There are 4 ways to turn a row about zero (a turn may also mirror it). The second row of each pair is the first, turned, with some noise. The first 28 pairs use one turn. New pairs use 2 turns, one after the other, and a turn may come again.
Known pairs, each followed by its turns in order:
[  3 -22  23  39  -5  43]
[-39   9  -4 -46  -1  28]
J_634

[-17  -4 -32  46  44  52]
[-25 -45   9  59  29 -29]
J_840

[ 36 -36  20  32 -31  -9]
[ 29 -16  47  -5 -39  12]
J_840

[-15  53 -34 -12  48 -39]
[  0  30 -52  10 -67  -5]
J_752

[-45  18  -4  31  39  51]
[-53 -36   4  26  42 -28]
J_840

[ 21 -10  19  -5  -8 -49]
[ 22 -14  13  18 -44  12]
J_634

[-51 -14  23 -22 -44  11]
[ 42 -14 -38  30 -36   1]
J_962

[ 51  -4  22  46  16 -41]
[-55 -41 -16 -46 -18   8]
J_752

[-39 -39  17   4 -20  -8]
[ 54   0  -5  14 -20 -15]
J_962

[  8  -1  53 -50 -30 -50]
[ 14  36  -4 -67 -16  48]
J_840

[-41 -44  -5   6 -52  31]
[11 30 28 13 71  7]
J_752

[ 48 -10 -34   1 -11 -11]
[ 53  11   1  21 -16 -12]
J_840

[ 41  38 -24  28  46   4]
[-12 -70 -22   7  32  10]
J_634

[-19 -11 -15 -29  44 -18]
[ 10 -11 -10   5  -8 -57]
J_634

[ 36 -16  31  32  27  20]
[-38 -32 -15 -24 -22  26]
J_634

[ 29 -16  14  -7   5 -23]
[28 11 12 -1 -4 31]
J_840

[ -8 -52   6   0  -9   3]
[ 47 -16   3  -7   8 -15]
J_962

[ -5 -52  21  11 -20  30]
[-11 -22  27  13  53   7]
J_752

[13 13 48 31  6 18]
[-19 -15  14 -27 -41 -25]
J_962

[ 12  -6  44 -32 -48  41]
[ 55 -29  37 -16  36 -11]
J_752

[-51 -25  20  24 -44 -47]
[ 46  27  59 -35 -27   3]
J_634

[-11   9 -15   2  12 -11]
[-2 18  7  9  3 11]
J_962

[-14 -31 -21  30  -1  50]
[ 23 -45  43  18   1   8]
J_962

[ 51 -20  -7 -12  50 -36]
[46 26  8 38 23 48]
J_840

[-15  45   0  18 -16   1]
[ 2 -7 33  7 40 11]
J_634

[ 21 -37 -33  38  -1 -29]
[ 15  11  35  10  42 -41]
J_962

[-24  38  10   6  -2 -31]
[  9  19 -42 -22  -5 -16]
J_752

[-48 -48 -48  13   5 -39]
[-35  49 -28  34  24  48]
J_752

New pairs, each followed by its turns in order:
[  5  48 -36 -38  50 -22]
[  8  45  49 -59  16  11]
J_752 J_752

[ 36 -19 -30 -36  14  32]
[-29  56  11   9 -25   6]
J_634 J_752

[ 26  55  19 -44 -44 -25]
[ 80   8 -23 -33   4   1]
J_752 J_840

[-10  -8  20 -53  42  51]
[ 11  63   9  57 -16   6]
J_634 J_962

[39 37 -1 43 17 16]
[-9 30 49 -3 21 38]
J_840 J_840

[-10  15  21 -39  24 -36]
[  6  22   7   8 -14 -60]
J_634 J_962

[ 29 -34  17 -32  22  19]
[  2  61   7 -11  14   8]
J_634 J_752

[-14 -10  25 -24  26  11]
[ 14 -17 -23 -31 -12  15]
J_752 J_634

[ 18  -4 -45  14 -11  21]
[ 25  -8 -16 -19  22 -35]
J_752 J_752

[28 29  4  9 37  3]
[ 39   6 -22  24  20 -15]
J_962 J_752

[ 11   1 -32  34  54 -47]
[-37  27 -16 -29 -59  23]
J_962 J_962

[ 29   1 -53  42 -26  42]
[-15 -14  19 -65 -49 -21]
J_962 J_634

[ 23  26  25 -16  48 -10]
[-29 -22  11  19 -49  19]
J_634 J_840

[  3 -36  23  40 -50  32]
[ 19 -32   2 -16  59  40]
J_840 J_752

[ 49  -7  10 -22  11  16]
[16 -5 -8 45 -6 26]
J_962 J_752

[-51 -23 -40 -33  43 -41]
[-82 -34  17 -28 -13  20]
J_962 J_962

[-33 -29  22  43   3 -31]
[17 26 35 16  9 53]
J_752 J_962

[  1  38  35  51  23 -26]
[ 45  23 -39 -40  24 -10]
J_962 J_752

[-27  21  -7 -48 -44 -18]
[  2  -1  -2  53 -14 -54]
J_962 J_840

[ 41  34  32  26  51 -52]
[-28 -24  22  11  79  33]
J_634 J_752

[  9 -37 -22 -45 -12 -27]
[-23  -6  11  21 -61   5]
J_962 J_752

[-50 -36 -28  -1 -29  53]
[  8 -49  40 -30  18 -56]
J_962 J_962

[52 20  1 29 42 45]
[-31   3  13 -36 -62  40]
J_752 J_840

[  0 -28  17 -31 -19 -44]
[ 24 -20 -21 -29   8 -45]
J_840 J_840

[54 19 18 -1 25 27]
[ 39 -17  38  37  -7  12]
J_634 J_962

[ 25 -52 -25   3 -44 -55]
[ 13  -9  80 -44 -26   8]
J_634 J_752

[  6   4 -23  41  -4 -30]
[  2 -39  31  14  -8  20]
J_634 J_752

[  9 -13  20   2  12  28]
[  0  -6   3 -25 -31  -4]
J_752 J_634

[  4  -3  44  -6  51 -47]
[-24  42  33  32  14  47]
J_752 J_752

[ 30  29  11 -52  22  11]
[-14 -41 -37  33   7 -24]
J_840 J_634

[  1  -1   4  23 -43 -25]
[ 35   3  -1 -38  22   0]
J_840 J_752

[-14 -24 -44   7  -4  25]
[-39  19   9 -11  18  30]
J_840 J_752

[ 10  -8 -48 -53 -21 -54]
[  1  21  -2  67  50 -28]
J_962 J_840

[ 36  21   9 -50  27 -37]
[ -6 -10  48  27 -57  -6]
J_634 J_840

[ 21  -9 -12 -48  13  14]
[  5 -21 -51   8   7   2]
J_840 J_634

[ -1  40  47   2 -12  24]
[19 42 11 -7 41 25]
J_962 J_752

[ -8 -19 -25  20 -35   0]
[  5   5   7 -13 -49  -7]
J_840 J_840

[-31  -4  39 -23 -36  41]
[-17  16  53 -11  23  44]
J_962 J_752

[-34 -28 -27 -49  36  43]
[-31 -13  57   1 -19 -56]
J_752 J_962

[  5 -17  14  44  22 -14]
[ 16 -23 -30 -27 -17  21]
J_634 J_840

[ 50  17 -48 -48   8  -8]
[ 32 -43 -36 -48  27  25]
J_634 J_634

[  5  18   6   8  37 -49]
[17 -9 -9 53 28 11]
J_752 J_962

